The rows are grouped in 4 ways, from coarse to fine. Each group lies inside one group of the grouping before and may be the whole of it. The rows also spread widely along 14 directions, which tell nothing about the answers.
In the rows, zero is written as 128.
Some rows, each with its group in each grouping after it:
180 166 127 124 128 139 135 127 134 149 131 134 107 131 107 157 128  98 140 145 120 134 105 147 120 145 142
Z293 Z799 Z605 Z371
 72 101 107 113 174 128 192 134 116 107 139 159 140 108 148  82  94 125 144 146 152 133 162 171 149 114 109
Z497 Z722 Z233 Z141
152 149  88 101 125 140 155 155 160 151  90 131  97  89  72 126 101  56 154 176 137 152 122 182 104  99 102
Z497 Z50 Z686 Z723
150 164  81 119 119 145 157 139 116 140  98 155 140 125 150  91  90  96 134 124  98 149 160 149 143 123 130
Z497 Z751 Z346 Z508
169 152 111 126 126 100  91 142 127 125  92 123 104 152 110 175  90 126  96 167 123 153 104 115 139 108 131
Z929 Z357 Z502 Z129
172 140 130 137 129 121 136 121  99 137 157 156  79 128 129 134 104 147  92 133 110 150 118 143 126 160 151
Z929 Z149 Z421 Z387
152 117 109 146 134 137 125 122 136 120 114 150 131  95 125 120 138 112 130 107 132 111 158 152 152 109  96
Z293 Z661 Z663 Z648
101 142 123  93 157  79 104 152 148 134 122 133 150 180  89 150 126 121 165 178 141 121 120 140 170 107 136
Z929 Z149 Z710 Z291
145 122 126  97 132 146 109 147 145 145 128 148 119 123  99 170 136 138 114 126 130 147 101 153 179 165 136
Z497 Z50 Z219 Z593
116 135 130 140 145  82  53 128 155 129 114 120 123 148  92 121 124 119 133 137 111 115 123  87 157 135 152
Z929 Z357 Z502 Z399
125 113 112 133 185 125 167 114 127 103  91 124 160 165 139 167  54 139 140 180 160 128 126 119 181 107 139
Z497 Z751 Z346 Z323
 89 137 134 113 161 124 156 123 128 128 120 126 135 158 143 166 105 112 133 161 150 152 127 150 128 124 129
Z293 Z927 Z104 Z42
136 123 129 140 122 103 102 136 104 115 123 118 136 156 134 104  82 181 121 135 121 115 144  88 139  91 146
Z497 Z722 Z70 Z331
145 149 126 118 108  75 119 168 106 126 152 188 156 141 147 148 136 127 138 121 123 117 139 147 153  99 124
Z293 Z661 Z663 Z28
118 141 127 137 163 109 183 136 119 119 132 108 132 151 143 148  83 123 157 183 145 125  84 109 119 137 144
Z293 Z661 Z911 Z952
145 156 144 132 121  79  95 125 117 124 142 160 115 141 131 140 131 117 125 141 122 129 140 134 129 113 133
Z497 Z50 Z219 Z881
137 131 115 139 134 118 146 129 141 131 116 146 144 117 114 191 105  90 129 140 148 145  86 148 143 151 146
Z293 Z329 Z259 Z913
118 124 126 114  59 108 114 131 115 133 136 146 143 117 119 169 150 113 115 117 159 149 143 188  86  78 113
Z497 Z50 Z949 Z641
115 168 154 134 159  86 146 124 131 103 128 129 118 131 167 130 161  85 151 168 126 114 103  90 106 130  89
Z929 Z455 Z148 Z914
132 112 139 108 153 133  94 133 163 137 110 154 115 113  99 179 115 120 108 135 135 142 116 136 171 145 132
Z497 Z722 Z70 Z750
 90 149 147 123 134 108 196 134 102 120 170 107 109 137 166 105 131 127 150 172 133 132  88 115  61 144 123
Z929 Z455 Z94 Z523
 88 129 152  89 128 154 190 152 119 136 131 105 157 151 177 182 131 145 135 152 150 155  58 105 122 164 129
Z497 Z50 Z686 Z847
140 101 140 129 127 157 150 140 132 127 112 124 132 108 161 139 137 149 116 112 127 124 105  82 138 145  99
Z929 Z149 Z421 Z545
140 109 150 150 147 111  85 105 149 132 115 122 146 157 103 158 125 140 148 124 137  98 131  94 164 127 152
Z929 Z149 Z283 Z739
 65 148 135  80  95 112  89 149 142 144 124 111 135 143 117 120 151 114 133 137 121 149 130 133  97 115 128
Z497 Z751 Z77 Z774
172 119 104 118 148 155 141 126 123 130 130 139 102 120  93 140 111 145 112 144 139 137 140 183 155 116 120
Z293 Z799 Z605 Z581
 92 129 115 103 154 161 201 127 135 133  96 155 150 123 170 201 101  74 118 144 156 181 120 185 135 145 109
Z293 Z927 Z104 Z626
148 112 130 149 165  89 106 124 131 102 126 118 129 147  92 114  95 167 156 167 147  88 135  96 168  92 139
Z497 Z751 Z77 Z775
119 121 172 111 159 125 102 117 154 124 116 134 100 122 128 181 129 120 111 155 143 136 118 114 127 128 112
Z497 Z722 Z70 Z331
 82  87 149 137 139 112 118 130 135 114 139  98 144 137 123 136 126 170 138 136 157 106 123 104 127 110 129
Z293 Z661 Z911 Z952
 69  82 145 157 131 145  74 101 135 121 130  88 102 103 130  52 131 175  93  89 105 125 152  74 122 155 137
Z497 Z50 Z686 Z847
 85 110 125 134 100  91  94 130 122 133 146 124 141 145 107 123 122 142 120 119 133 133 129 133 122 124 159
Z929 Z149 Z283 Z739
165 113 122 150 164 178 138 106 142 137  82  96 129 145 130 146  84 148 130 130 122 126 112  78 166 158 151
Z929 Z357 Z502 Z129
126 145  89  74 144 105 144 192 135 136 135 154 104 121  83 125 113 118 129 181 127 154  96 181 161 135 113
Z929 Z455 Z148 Z914
106 128 100 129 114 134 132 123 142 130 136 125 122  89 100 103 153  88 134 116 134 134 126 174 111 134 115
Z293 Z799 Z605 Z371
 83 130 117 102 157 151 168 123 151 149 142 127 140 126  97 109 118  97 178 141 142 135 116 174 139 166 160
Z497 Z722 Z70 Z331
125 103 107 143  98 128 180 113  87 110 150 133 157 128 140 167 120 150 119 125 180 136 134 199 105  88 123
Z293 Z661 Z911 Z952
123 126 132 156 111 126 126  78 106 110 126 129 155 139 164 134 171 124 122  98 145 119 165 142 115 102 105
Z929 Z149 Z710 Z291
111 124 122 130 137 127 102 111 135 119 121 105 124 130 102 132 142 138 116 131 144 134 125 141 135 125 124
Z293 Z329 Z259 Z913
103 100 136 102 121 144 104 145 141 152 146 114 112 125  92  74 144 169 136 112 117 120 149 126 128 130 131
Z929 Z149 Z421 Z387
103 137 144 152 123 109 121  92  99 109 165 136 106 121 156 146 148 136  77 113 133 155 113 143 103 165 140
Z293 Z329 Z259 Z913
 85 113 146 132 116 137 150  88 110 146 172 105 125 159 105 111 124 149 155 133 154 129 160 185  69 112 170
Z929 Z455 Z148 Z914
170 132 118 132 114 113 133 112  84 103 164 129 111 138 112 107 170 178 125 134 156 107 152 177 128  80  97
Z929 Z149 Z421 Z545
139  78 143 102 105 161 144 161 145 131  90 113 137 106 136 167 127 152 127 136 162 124 125 106 103  65  66
Z929 Z357 Z502 Z129
123 159 134 119 126  90  95 109 110 108 140 127 133 156 121 131 158 133 131 141 146 121 145 152 129  88 122
Z497 Z722 Z70 Z750
123 144  96 129  75 120 116 133 120 114 123 111 147 107 123 113 161 115 118 113 134 134 110 136 116 119 110
Z497 Z751 Z346 Z508

New rows, each followed by its group in each grouping:
156 101 163 110 131 169 159 132 127 152 134 118 132 153 131 158 119 177 155 134 149 115 128 115 118 114 137
Z929 Z357 Z502 Z129
101 135 134 162 141 128  79  70 143 125 132 114 121 122 113 125 160 108 110  94 121 135 132 132 134 177 156
Z293 Z329 Z259 Z913
167 120 158 121 138 146 112 134 135 125 122 131 127 129 135 143 141 167 134 123 124 104 118  81 160 136 120
Z497 Z751 Z77 Z774
 86 118 155 124 183  86 161 143 107 134 175 156 119 176 136 115  51 166 152 171 134 128 151 133 136 124 179
Z293 Z927 Z104 Z42
143 167  93 106 150 140 158 132 130 140 107 136 114 136 118 101  85  96 146 165 115 148 146 158 137 125 134
Z497 Z751 Z346 Z508
114 123  85 162 119 130 129  93 127 120 100 140 126  97 139 145 114  78  81 109 124 169 122 159 130 159 127
Z929 Z149 Z710 Z291
141 133 137 135 144 123 144 125 108 121 161 157 125 121 145 102 126 150 134 117 120 114 130 123 152 150 143
Z497 Z722 Z70 Z750
139 135 113 110  87 110 169 179  97 142 149 163 126 122 150 149  95 138 107 139 117 159  90 146 108 138 137
Z929 Z455 Z94 Z523
145 162 137 137 129 103 103 108 111 110 126 130 108 141 149 103 133 128 117 143 114 122 155 108 111 103 116
Z497 Z751 Z346 Z323
160 152  97 147 163 114 132 110 129 112 113 154 141 134 121 145 132  99 134 134 128 124 121 153 193 151 130
Z929 Z455 Z148 Z914
103 138 123 114 120 110 161 165 132 107  88 112 174 131 181 149 141 107 148 152 138 122  88  80 120 100  74
Z929 Z455 Z94 Z523
106  83 105 168 195 131 142  74 130  78  93 127 125 109 127 171  89 130  82 147 177 147 138 161 172 121 104
Z293 Z329 Z259 Z913
151 156 114 135 130  90  97 136 134 131 118 152 117 132 112 133 108  92 126 148 112 130 141 137 132 103 130
Z293 Z799 Z605 Z581
148 129 140 102  82 179 164 159 122 153 111 134 164 125 180 149 129 141 133  99 116 137 110  91 121 141 121
Z497 Z751 Z346 Z508
104 123 122 145 140  97  78 109 152 117 124 129 110 112  91 137 145 102 110 135 132 132 120 143 141 142 127
Z929 Z455 Z148 Z914
115 103 147 140 114 102 112 132 127 108 138 129 132 114 135 178 143 144 106 131 159 122 106 123 116 110 107
Z293 Z661 Z911 Z952
187 156 109 157 117 153 142 102 121 134 106 139 126 115 145 155 128  95 120 106 120 135 129 147 128 145 130
Z293 Z661 Z911 Z952
139 121 144 129 166 124 131  94 134 101 106 131 147 152 140 187 167 127 137 148 169 112 136 138 164  98  85
Z929 Z149 Z710 Z291
150 190 127 175 126  75 103  98 110 102 129 122 118 134 152 123 130  90 121 138 108 125  91  85 116 154 149
Z497 Z722 Z70 Z331
125 121 145 132 148 121 118 103 122 128 118 119 116 163 131 114 112 147 138 150 133 117 184 125 111  76 118
Z929 Z149 Z710 Z291
109 116  88 132 118 141 118 109 139 130 148  99 125 100  49  96 148 126 139 117 152 129 106 188 143 153 155
Z497 Z722 Z70 Z750
 78 120  90 121 132  67  86 156 147 119 120 162 154 120  96  98 125 104 135 128 120 124 148 156 175 111 126
Z929 Z455 Z94 Z523
167 146 139 128 100 122 102 124 133 128 121 112 119 131 114 173 170 122 128 135 144 124  96 122 108 115 112
Z929 Z357 Z502 Z129
148 155 109 115 101 155 133 120 121 122  88  92 149 142 141 122 144 125 139 133 134 129 142 124 115  86  97
Z497 Z751 Z346 Z508
 85 131 110  91 154  93 151 168 127 127 154 173 113 121 118 123 113 114 121 164 128 156 114 179 150 147 123
Z929 Z455 Z148 Z914
185 153 157  98  45 113  83 195 113 176 144 194 130 132 165 153 138 144 105  81  74 139 127  90 115 132 145
Z929 Z357 Z502 Z129
156 107 130 121 116 147 136 159 128 126  88 107 131 130 141 144 103 162 120 143 129 122 119  82 125  90  95
Z929 Z455 Z148 Z914
128 110 133 120 121 116 114 169 131 152 136 178 123 116 139  90  94 141 129 107  93 124 159 104 140 129 143
Z929 Z357 Z502 Z129
116 134 113 109 128 145  77 130 172 142  61 115 142 121 102 117 118  89 141 123 117 131 165 122 144  93 110
Z497 Z722 Z70 Z331
123 141  77 158 129 117 140 122 124 115 100 109 144 122 123 113  89  95 127 138 125 138 115 132 131 124 135
Z293 Z799 Z605 Z371
 86  65 148 107 149 127 173 173 112 115 175 124 131 125 141  87 119 216 146 142 152 104 113 100 137 122 114
Z929 Z357 Z502 Z129
141 142 115  84 100 161 166 183 109 159 123 117 164 164 157 119 122 167 149 124 103 136  97  94 147 146 139
Z929 Z149 Z710 Z291
123 109 119 134 182 152 171 117 134 125 125 126 138 135 132  99 109 140 164 138 138 110 135 122 166 145 134
Z929 Z357 Z502 Z129
193 111 143 161 134 118 134 112 118 104 132 168 147 114 138 209 141 145 112 114 162 110 106 132 170 126 115
Z293 Z329 Z259 Z913
177 110 172 106 102 150 133 153 128 145 157 159 133 111 129 129 158 169 159 101 135  90 144 120 125 103 113
Z497 Z722 Z70 Z331
 83 105 139 165 148 115 129  84 126  96 140 110  97 100 138 148 126 113  85 141 152 145 108 135  92 142 115
Z293 Z799 Z605 Z371
194 116 121 155  90 101 102 142 114 120 115 156 135 121 125 192 110 150  94 122 134 124 108 121 145 101 124
Z929 Z455 Z94 Z523
125 133  89 118  68 148 139 142 115 149 129 151 158 101 128 105 126 110 123  81 118 151 141 174 121 130 144
Z497 Z722 Z70 Z750
132 124 136  71 108 153 123 170 105 148 140 133 119 154 132 146 118 198  95 127 123 158 134 144 134 115 127
Z293 Z329 Z259 Z913
100  97  98 106 125 121 131 167 138 124 119 144 147 100 104 100 102 136 134 130 140 130 137 148 158 100 115
Z497 Z722 Z70 Z750
 70 152  99 131 116 122  95  89 134 109 114  73 133 127 104 115 184  95 117 129 146 149 107 160 119 141 117
Z497 Z50 Z686 Z847
146 133 104 130 116 127 114 128 142 123  96 140 136 107 122 131 148  99 127 119 128 125 143 147 138 102  90
Z929 Z455 Z94 Z523
 80 123 129 139 108 133 138 131 129 137 136  95 148 127 135 112 123 130 137 113 127 135  94  99 101 159 157
Z293 Z329 Z259 Z913
111 137 169 145 175 105 121  76 122 102 149 130 104 146 148 140 137 133 124 155 143 120 139 117 126 137 130
Z497 Z751 Z346 Z508
123 100 128 102 116 147 139 161 135 136 146 113 110 107  96 116 118 169 130 145 139 130 100 125 127 136 128
Z497 Z751 Z346 Z508
102 108 114 135 147 144 108 105 153 115  81 128 148 115 136 155 115 109 103 120 136 144 133 120 171 142 119
Z497 Z751 Z346 Z508
 72  93 161  89 127 185 124 136 194 158 125  76 144 106  90 134 181 125 175 120 149 112  84  99 122 172 126
Z497 Z751 Z346 Z508
131  98 136 126 159 155 174 120 134 132 123 157 118 112 148 151 101 126 129 137 145 137 138 144 131 131 116
Z929 Z357 Z502 Z129
142 116 129 116 112 169 205 153 104 144 120 118 147 138 170 128  82 154 152 138 138 127 144 126  85  86 119
Z293 Z661 Z911 Z952
145 154 133 116 153 131 156 131 118 131 158 130 102 136 120 140 131 139 131 152 130 139  88 141 135 171 144
Z293 Z329 Z259 Z913
140 140 125 143 146  81  97  99 115 106 169 157  76 114  89 120 149 117 106 150 143 125 157 195 118 102 116
Z293 Z799 Z605 Z581
157 170 154 111 126 131 100 123 119 147 115 125  96 169 151 176 113 132 100 146 107 153 138 120 104 123 138
Z293 Z661 Z911 Z952
 54 120 115 128 134 140 124 119 153 114 113 100 164 104 136  96 181 101 141  98 138 126 120 120 137 149 101
Z293 Z329 Z259 Z913
123 159 143 141 124  82 122 122 113 112 143 138  94 119 149 124 140  98 123 153 127 127 142 133  71  92  97
Z293 Z661 Z663 Z28
